Each cloud of rows lies close to a flat space through zero, with a little noise off it, and is much wider in some directions of that space than in others. After each cloud: how many dimensions does that space have?

[[ -1  -3  10  -1  -6  -8   3   8 -14  -3 -10  -2   2   6  -1   1  -1   4
    0  -1   5]
 [  0  -4   0  -1   1   4   1  -2   0  -2   5   1   2   1   2  -2  -1  -1
    3   4   1]
 [ -7   2 -12   2   6  -2  -5   4  29  13   8  -3  -3 -23  -5  -7  17   3
    6  10  -9]
 [  4   1  -2  -1   2  11   1 -13  -6  -8   7   4  -1   9   6   2 -11  -5
   -2  -5   2]
 [ -3  17 -25   7   8  -4  -9   0  36  16   5  -2 -10 -26  -5   3  15  -3
   -7  -5 -17]
 [ -5   6  -4   3  -1 -11  -3  10  13  10  -7  -3  -3 -13  -7   1  11   3
   -2  -1  -6]
 [ -5   7  -2   4  -2 -17  -3  15  10  10 -13  -6  -3 -12 -10   3  12   6
   -3  -3  -6]
 [ -2  -7  12  -2  -5  -4   4   7 -12  -3  -4  -2   4   6  -1  -1   0   3
    4   5   7]
 [  3   6  -2   1  -1  -1  -2  -3  -5  -1  -3   1  -2   3   1   5  -4  -3
   -6  -7  -2]
 [ -1   3  -2   1   1  -4  -2   2   4   3  -3  -1  -2  -4  -2   2   3  -1
   -3  -2  -3]
 [ -2  -5  -1  -2   1   4   0  -1   8   2   7   0   2  -5   1  -5   5   1
    7   8   0]
 [  1   5 -12   1   4   4  -4  -5  13   4   7   2  -3  -6   1   0   1  -3
   -2  -2  -6]
 [  3 -11  11  -6  -2  13   7  -9 -20 -15   8   5   7  19   8  -4 -14  -3
    6   5  12]
 [  6 -12  15  -6  -3  11   7 -10 -29 -18   4   5   8  25   8  -2 -17  -3
    5   1  13]
 [ -7   2   6   4  -7 -27  -3  26   5  14 -25  -9  -1 -13 -12   2  17  10
   -3   0  -3]
 [ -4   0  -1   1   0  -4  -1   4   9   5   0  -3   0  -8  -4  -3   7   4
    2   5  -2]
 [  4   4   5   1  -4  -7   1   3 -15  -4 -12   1  -1  10   0   7  -6   0
   -7 -10   2]
 [  1  -1   0  -1   2   5   0  -6  -2  -3   4   1   1   3   3   0  -5  -2
    0   0   3]
 [  2   0   2  -1  -2  -4   0   2  -6  -1  -5  -1   0   4   0   2  -2   0
   -3  -3   1]
 [ -1  12 -12   5   3  -6  -6   4  15  10  -4  -2  -7 -13  -4   5   7  -1
   -8  -7 -10]
 [  0   1  10   1  -8 -16   0  14 -13   1 -19  -5   1   4  -6   5   2   4
   -4  -5   3]
 [  0   6 -12   2   6   5  -4  -6  13   4   8   2  -4  -8   1   0   2  -3
   -2  -2  -7]
 [  1   0  -2   0   2   3   0  -3   0  -2   3   1  -1   1   2   0  -2  -1
   -1   0   0]
 [  4  -6  12  -3  -3   3   5  -4 -23 -12  -3   3   5  17   5   2 -12  -1
    1  -2   8]
 [  7   2   6  -2  -4   3   3  -6 -23 -11  -4   5   1  18   5   6 -16  -5
   -8 -11   6]]
 => 3

[[-10 -10  -6   6  -2   6  -3   7   6   2   8   2  11 -11   5   1 -12   3
    8   7  -9]
 [ -2  -4  20   7   1  14  17 -17  -8  -3  -7  -2   8  10  -1  -6   0  -1
  -12  16   1]
 [ 10  20   0   2  11  21  -3   8  -8 -18  -7  -2   2  -6  -1   6  -2 -12
  -14  12  10]
 [ 16  -1 -12 -15 -11 -22  -3 -11   6  21  -5  -8  -9  11  12 -18   5   9
    2 -21  12]
 [  3  11 -24   2 -15 -11  -6   8   8   0   3   8   1  -5   9  -3  -4   8
   -2 -22  13]
 [ 13  14   0   1   7  -5  -5  -2   8   8   1  -4  -5  11  -7 -10   4  15
    3  10   8]
 [ -1   8 -29  11  -5  11  12   2   2  -9   3  -7  -1  -8   7  -2  -3 -34
   -6  10   3]
 [ 10 -12  -5  -5   6  11   5   8  -5   8  10  -7  -9 -13  -4  -1  15  11
   -2 -13   4]
 [ -1   2   3  16 -15  -5  22  -3   5   1  13  -6  -8   5   8 -11  -1  -2
    1  18 -13]
 [ -6  -1   0   1   6   7   8   0  22  10 -11  -6  -6   3  11  -5   5  -7
  -11   3 -11]
 [ -8   5   7  10  16   3   5  -6  13   4   4   6  -7  -5 -19   7  -8  -6
   15   4  -9]
 [ 10 -19   1   1  13  16  -1  13  14   3  -2  16  14   4   2  -8   9  -8
   12  21   9]
 [ 18  18  12  15   1   1 -14 -17 -14  28 -35  14  -3   2   8 -12  27   8
    1   5  -8]
 [  7  -5  25 -17 -14   2   0   6 -13 -17   2  10   8   2 -14   5  23   1
   13  -1   0]
 [  0  -7  -3 -18  16  13  -8   9  16  -4  11 -17  -2  -8  10  -8 -23  -5
    2  -3   3]
 [ -3   2 -11  -4  12   6  11  -5  -8  11 -10  -7  -1  -2  16   0 -14 -23
   -2   8  16]
 [ 12 -16  -9   3   2  13   3   5 -10  -6  19  -7   2 -11  11 -12   5  -8
   -5  -8  -1]
 [ -9   3 -13   2  14  -1 -10  18 -14 -17  12   2  -4   0   9   2   0  -7
  -16  -5   4]
 [  2   0  -1  16   5   1  -2 -11  -4 -11   0  12 -11  -6  -6  -6  -4 -11
  -19 -20   1]
 [  0   6  13  -3  -6   0   5  -1  -6  -4   1 -11 -19  -9  -4   5   3  -2
   -4  -5 -17]
 [ -5  -4 -10 -18  -6 -12 -15  -3   9  11 -10   9  10  12  -2 -11  22 -12
   19  -1   2]
 [-15  -5 -15 -12  -9 -15 -20 -10   7  -9 -15 -12   8  22 -18   4  -4 -14
   -6  26  -1]
 [  2  -2  28 -12  -3   2  -1  13   1  -9  -5   9 -12  -4 -10   6  -8   5
   11  16   3]
 [ 11 -27   5  10  21  12  -6   1  11  -3 -18   9  14   2  -9  23  -4 -11
  -10   1  -8]
 [ 19   6  -4  -1  -9 -14  -5 -14  15  -4  -9  -7  18  22  -5   4   1  -6
    7   5  -4]]
 => 17

[[  8  -6 -15   4   8  -3  20  20  16  24 -16   9   1   9 -25 -11  -9  22
   19   2  12]
 [ -5   2   4  -2  -2   1  -4  -4   0  -1   2  -5   0  -1   2   6   1  -1
   -5   5   0]
 [  0  -7  -9   2  -5 -12   5  -5 -14  17  -5  12  -6   4  -4  -3   3  17
  -17  -2  22]
 [  5 -10  -8   3  10 -11  21  -5   1  -2  -1   6   8   3  -8   1  10  -3
   10 -15   4]
 [  1   1  -4  -2   9   5   9   5   3  15  -2   5   2   7 -10  -2  -8  12
   -1   0   9]
 [  0   1  11  -1   5  -1   5  19  -2   1   7  12   3  -3  -1  -5   7   4
   11  -1 -10]
 [ 10   0  -9  -2  15   9  13  -2   2   2   2   6   5   6  -6  -9 -12  -2
    8 -19   0]
 [  8   0 -11  -2  14   7  12   1   4  14  -3   7   2   9 -12  -9 -14  10
    2 -11  11]
 [  7  -5  -5   4  12   2  15  16  12  -1  -4  10   3   2  -9  -7   2   2
   21  -5  -7]
 [  1  -2  -8   1  -3  -2  -2  -6  -5   6  -4   1  -5   3   0   0  -2   7
  -12   2  12]
 [ 13  -7 -14   1   4  -6  10 -16 -16   1  -2   9   2   3  -1  -9  -3  -1
   -2 -27  10]
 [  0  -4  -2   3   6   0   4   7   6  -6   0   4  -2  -1   0   1   9  -2
    4   3  -4]
 [  7  -1 -11  -3   0   0   4 -28 -15   5   0  -2   3   5   1  -2 -10  -3
  -14 -23  13]
 [ -3  14  13  -8  -5  14 -15   2  -3   4   5  -9   1  -1   5  -2 -16  -1
   -5   7  -7]
 [ 10  -2 -11   0 -11  -7   6   1 -13  22 -12   6   0   5 -11 -14 -12  16
    2  -8  15]
 [ -3   3  10  -1  -8  -6   1   7   9   2  -3 -11   9  -3  -7   3   1  -2
   18   9 -10]
 [  3  -1  -1   1  12   9  -3  -2  -3 -15   9   8  -5  -2  11  -2   4 -10
   -6 -10  -7]
 [  3  -4  -3   3   8  -2  12   7  10  -1  -3   2   5   1  -7  -1   4  -2
   15  -3  -4]
 [  0  -5  -9   0 -22 -19  -4 -27 -26  16  -8  -3  -4   2   1   2  -1  11
  -26  -5  27]
 [ -5   9   2  -6 -15   2 -10 -12  -5  22  -7 -14   0   6  -7   2 -20  13
  -16   9  17]
 [ 13  -2 -16   3   9   9   9   7   6   8  -9   8  -4   6  -8 -14 -14   7
   10  -8   6]
 [  4   0  -1   1  -8 -10  11  16   8  22 -12   0   8   4 -21  -7  -7  16
   21   7   5]
 [  5   5  -5  -1 -14  -3  -1   3  -5  26 -13  -2   0   6 -12 -10 -18  19
    1   4  14]
 [  2   6   3  -2 -10   4 -12  -2 -10   5   0  -1  -3  -2   5  -6 -10   3
   -6   0   1]
 [ 17  -1 -30   3  18  17  15  23  10  36 -18  22 -12  17 -23 -26 -30  37
    3  -3  26]]
 => 7

[[ 17  -5 -25  17 -10  -7  24   2  -3   8  13  22 -16 -11   1   6  -7   5
  -17   4   1]
 [ 51   3 -50  19  22   9  16 -20  27  -7  55 -18 -17   2  -4  13 -17  22
  -10 -23  17]
 [ 22   6 -15   5  17  11   0 -15  13 -10  30 -16  -3   6  -4   5  -3   9
    0 -16   6]
 [ -7   2  10  -1   8   5  -9  -2   1  -7  -6 -14   9   3  -2   1   5   2
    5  -7  -1]
 [ -7  -3   7   1  -7  -5  -1   5  -6   4 -12   8   2  -3   1  -1   3  -3
    0   5  -6]
 [-12  -2  11  -6 -13  -2   4   8 -11   4 -14  16  -1  -3   4  -6   0 -11
    0  13  -5]
 [ -9   1  12   7   2  -3  -9   2  -5   3 -18   1   8  -7  -2   7   9   0
    5  -3  -5]
 [-14  -9  -2   6 -28 -16  20  17 -18  21 -20  46 -11 -17   5  -6  -6  -8
  -14  30  -7]
 [  7   0 -15  -9  -6   0  10  -2  -1   1  18   7 -11   7   4  -5 -10   1
   -6   4   7]
 [-42  -4  34 -20 -33 -18   4  27 -32  16 -46  41  -3  -7   9 -14   0 -22
   -2  39 -14]
 [ -5  10  14 -18  18  13 -18  -9   7 -14  11 -32  12  17   0  -5   4   0
   14 -13   3]
 [-20   2  20 -24  -4   2  -4   6  -9   2  -8   1   3   8   7 -10  -1 -13
    4   9  -7]
 [-20   0  14 -19 -15  -3  -2   8 -16   5 -12  17   1   3   6 -10   0 -15
    0  17  -6]
 [ -4   4  -1 -16  -2   1   0  -1  -3   0   8  -1  -5   7   5  -9  -8  -4
    0   2   2]
 [ 21   5 -23   0  14   8   5 -11  14  -7  28 -18  -5   6  -2   4  -6   8
   -2 -12   9]
 [ -2  -6 -11   5 -19 -11  21  11 -13  13  -7  32 -15 -13   3  -1  -6  -3
  -10  18  -2]
 [-18  -2  11  -2 -18  -9   4   9 -13   9 -23  22   0  -9   0  -5   3 -12
   -1  17  -6]
 [ -3   4   8 -14  10   7 -12  -5   4  -9   8 -18   6   9   1  -3   2   1
    6  -7   4]
 [ 24   0 -33  10  -3   1  21  -4   6   7  30  12 -19  -3   3   5 -15   7
  -13   1   7]
 [  7   1  -7   2   2   2   3  -2   5   2   8  -4  -4  -1  -2   2   0   2
   -3  -2   3]
 [  4   5  -6 -14   1   7   0  -5   0  -3  21  -1  -8  10   7  -7  -6  -3
    0   0   4]
 [-23   6  17 -37 -11   3  -3   4 -13   0  -2   8  -2  14   9 -16  -4 -17
    4  18  -3]
 [ 29   3 -23  23  25  11  -5 -16  21  -9  24 -31   7  -1 -11  13   3  19
    3 -29   9]
 [  4  -2 -12   6 -11  -8  17   3  -5   8   0  18 -12  -5   5   0  -7   0
   -9   9  -1]
 [-25  -3  13 -30 -29 -10  13  15 -24  14 -16  36  -9   2  13 -14 -10 -21
   -5  31  -2]]
 => 3

[[  4  53  15   7 -28  21   1   7 -21  21   7   3  10 -17 -26  -9   7  20
  -11  -4  26]
 [ -2   4  -3   1  -7   7 -23   0  -4  10  13   4  29  -1  -6   1   6  -3
   11  -7  28]
 [ 14  40  27  -8  -2  11  10   5  -4   4  -1  -2 -35  -3  -5 -15  -4  22
  -26   7 -15]
 [ -3  -3  -3   4   3  -7  -8   3   9   3   3   7  16  -9  -2  -1   4   2
   15  -6  16]
 [ -7  17   3   5  -8  -3  36   7 -11  -4 -16  16 -31  16  -1   6 -14   6
  -13  19 -19]
 [ 28  20  10 -17  -5   6  -8 -15   6   9  10 -24 -11  -6  -6 -20  -4  22
  -11  -9 -11]
 [-13 -31 -16  10 -17 -14  23  13  -3   2 -14  -3  18  -5  -8  10  -7 -10
    8 -11  -1]
 [  4   3   4 -11  -3  -3  -3   4  -8   3  -4 -20 -16  -5 -16  -3   7  10
   -6  -7 -20]
 [-31 -29 -11  10   2 -15  19  14  -3 -12 -25   6  -7   2  -8  13   4 -22
   11  -4  -9]
 [ -2   4  17  -4 -18  14  -8  -3 -20  -3  -3  -1  -4   7  -2   0   9  -1
  -16  -8  15]
 [  2  15  -5  -8 -12   1   5  15  -4  16   3  -8  -3  11 -20  -8 -15   8
   -3  -1 -12]
 [  4  18   9   0  25   4 -16  -6  11  -5   7   1 -11 -13   4  -6  13   4
    3   5  -2]
 [-20  -9   4 -10   1  -8  -4   5  -1  -1 -14   2   3   9  -5  11  -5 -13
   11  -3   8]
 [-17 -26  14 -12  17 -25  19   0   8 -25 -37  -2 -45   4   5   7   3  -5
   -1  -1 -28]
 [-23 -15   5  -3   3  -8  27  22  12  -3 -29 -14 -15  -9 -17  -4 -13 -22
   -2 -15 -17]
 [  2  20  -4   5 -15   9  15  -1  -9   4  -1   3 -18  10 -13 -13  -2   7
  -11  -1  -9]
 [  4  16   7  -1  29   4 -12  13  10   4  15   4   2 -11  12   7  -5   0
   -1  21  -6]
 [  7  17   7  12  12   8  -1  -4  -5  -8  10  19  -6  -8  18   5  11   8
   -8  20   5]
 [ -4  22 -11   8   0   2   2  -4 -17   4   5  16   0   7  -1  16   5   6
    7  23   1]
 [ -6  -3   9  -3  27  -7 -11  13  18  -2   1   4   2 -13   7   3   0  -6
    8   5   1]
 [  6  11   6  -1  -4  -3  11  -1   0   1  -6  -6 -13 -10  -8  -5   1  13
   -5  -2  -9]
 [-16  -5 -13  17 -12  -1  36   6  -7  -3 -18   8  -5   2  -8   4  -7 -13
   -1   1  -7]
 [-16  -3   8   3  -8   4  18  -5 -10  -6 -20   5  -2   2   4  14  -5 -18
   -4   3   9]
 [  8  19  -4   8   7 -10   5  14  -8   8   7  -3   0 -29 -10  12  13  27
    5  16 -14]
 [  3 -14  17 -10  10   6 -13   7   8  -6   4  -7  -3   1  12  -4  -4  -9
  -13  -4  -1]]
 => 11

[[ 17  13  -6  -5   5 -15   2 -10  -1  12  -2   0 -14   8 -16  -8 -11   2
    0  -2  21]
 [-12   7  29  -3  -1  -6   2  15 -15  -4  15 -11  -6 -24  -7   0  10  15
   13 -11   5]
 [-11  -1 -16   9  -7 -21   2   6   0  -2   3   3   4 -15  -8  -9   1   2
   -6  -7  17]
 [  7 -14   2 -16   1  11  10   6  -8   0  -6 -21  -6 -11  -8  17  -6  22
    4  -4  -7]
 [ -6  16 -15   6   5   5  -7   1 -15  -1  -4  -3   4   8  -8  -1   6   0
    3   2  -8]
 [ -4   2   7  -8   6  11   0   2   7  16 -14  -2  12  -6   1   9  10  11
   11   0 -21]
 [ 17 -16 -18  10  -9 -11 -23  -5  14 -21  18   3   0  -8 -13   4  12 -10
   -3   7  14]
 [  4 -10  13 -43   8  12   4  -3  16   6 -10  -5  -6   8 -25   5  -7  18
   14  -4  -4]
 [  1  10   6  -4  -7   0  -7   3  10  -7   3   0   6  -7 -12 -22   3   9
    2  -1   6]
 [ 22 -11   1 -12  -6 -14  -2 -20  34 -12  25 -15  -8   1  -1  41   9  13
  -13  10  -7]
 [ -7   0   3  -6   6  -8 -11   4 -10   6  -1  -7  -1 -23  -8   5  23  -1
    5  -9 -10]
 [ 16   5 -12  -3   3 -28  -1 -22  22   9   0   5  -2  17   2  18   1 -15
   -9  15   7]
 [ -5  20  -6  19   7 -14  12   3 -18 -27   9  -6 -16  15 -19  12 -26 -13
   -3  17  25]
 [ 17   5  -7  -5  -7  -8   6  -3  -1  -9  -3   8  -5   3   9  -7  -9 -21
   -5  10  10]
 [  2   7   0  -6  -4   7   6  -1 -19 -15   5 -11 -10 -16 -14  23  12   9
   -3  -6   4]
 [ 13 -23  -7  -6   8 -18 -14 -17  13  -4  -6   1 -15  20   2  -1  -7 -34
  -11  16  11]
 [ 19  -7  14 -24  -2  -1   0 -12  15 -33   9  -5  -2   5 -22  20  -8  -3
   -1   6  11]
 [ -1  -2 -16  -8  -3   8  11   4  10  -6   8   5 -15   5  -6   4 -11   3
   -1   4  -2]
 [ -6  10  14   0  -7   5  -5   2 -26  -2   8  -3  -5 -10   3  -2  21   3
    1 -11   8]
 [ -2  -5  10  -4 -14  -8  -5   4  18 -27  17   2  -3 -26  -9   4  15  -4
   -1   6  10]
 [  4 -26 -14   0 -10   5   5   3  10  -4   4 -10  -4 -15  -7  19   2  22
   -2  -1   5]
 [ -6   5   1  10  -4  23   6  11   2 -13  15   0 -15  10   5  -7 -12   7
    0   9  -8]
 [ 10  14 -10  -5   5   1   1   5 -23 -29   8   3  -5  12 -17   8 -15 -18
    8   6   6]
 [-11 -18   6  -4  -1   3  -3  13   7 -21   1   6   9  -9   3 -28 -15 -13
   -7 -10  -9]
 [-18   2   5   0   0   7   1  13  -7  -1  -5  -2   9   5  15  -3   3  -5
    9  12 -16]]
 => 16

[[ 16 -26   2   3  19  -3  10 -11  -8 -12 -17  10   2   0  10   9   3  18
    9 -31   1]
 [ -2 -17  -8   2   8  -9  14  -8   4 -19   3  15   8  -5  -4   9 -18  -2
    5 -35  14]
 [  2   9   6  11  19  16  15   0   0   9   4   5  -7   0 -18   6  -9  15
   10   7 -17]
 [-17  -2  -6   7  -1 -13   0 -11  -5   9  -4  -4  15   7  11   3  12   8
   -4  -2   8]
 [  4   7  16   6  13   8   8  10 -21  31 -14 -14 -20 -11  -6  -4   7  -3
    8  12 -13]
 [ -9   8 -15  -4 -22 -16  -8   3 -23  -1  -4 -20  -4  -8 -22  -4  16  -4
   -5  31  -7]
 [ 19  -6   1 -13 -26   3  -3   5   2 -20 -11  13  11  -7  -3   8   8  -1
   16  -3  14]
 [ -6  -6   7  -3 -17 -18 -13 -11   2  -9  -7   0   3   3   2   1  12  -8
   -5  -1   3]
 [  0  11   2 -11 -21  -7   6   0  -2  -6   8  -5  -6  -6  14 -14 -11  -6
    2  -3   3]
 [ -3   5  -1   0  -2 -24   3  -9   4  -9   1  -8  -7  -3  11  -9 -12  -2
   -3  -9  -5]
 [-11  -3 -19   6  33  24 -10  13  -5   5   9   1   7   4  -1   7  -4   5
   14   8 -10]
 [  6   9  -8  -1 -16  -1   1  -3  11  -6  16  12  14  14   2  -3  -1   7
  -14   2   0]
 [-18   9 -21   0 -24   9 -12   2 -10   0  15   4  23  10 -29   7  22  -9
    1  37  -3]
 [ 16  -5  12  -4 -26 -19   5 -11  -1  -9  -1   2  -7 -13  -4  -8  -9   1
   -5 -14  11]
 [ -4 -17   3   8   5  -6 -11  -5  11 -13   4  11   8   1 -15  11 -11 -15
    1 -10   9]
 [ -3   1   9   3  -7  -7  -8   8  18   0   7  -1   0   0   3  -3 -19 -25
   -3  -2  13]
 [  0  -2 -15  -3   6   3   2  11   2  -2   7  -1  -2  -4  -5   0 -11   0
  -10  -5   6]
 [ 13 -11   4  -2  -6  -6  -3  -3   5  -9  -4   8  -8 -13  -7   4  -7  19
    2 -13   3]
 [ 10  17  -5  -3  23  21 -14   9  -7  12   0  -4  -2  -9  -2  -1  12  13
    2  18 -15]
 [ -1  12   0  -8 -16 -12  -3  -1  16 -21  15  15  15   2  10   0 -21 -12
  -14 -20  17]
 [  2 -14  -2  -3 -11   2 -12   3  11  -5  -3  17  14  -3 -13  12  13 -25
    6  -6  15]
 [  0  18  -4   4  -2  -8  -1  11   5   6  15   2  -2   2   1  -6 -19 -13
   -5   2  -9]
 [ -3   9 -10   2   8 -15  -3   3  -6   7  -2 -10   0   2   6  -4   3  -6
  -19  -1  -4]
 [-13   3  -8  -3   4  -7 -10   1  -7  -2  -6  -9   5  10  11   0  14  -3
   -7   8  -4]
 [-11   9   8  -4 -11 -22 -10  -8  -6   9  -5 -22 -12  -9   8 -13   9 -11
  -16   8   2]]
 => 16
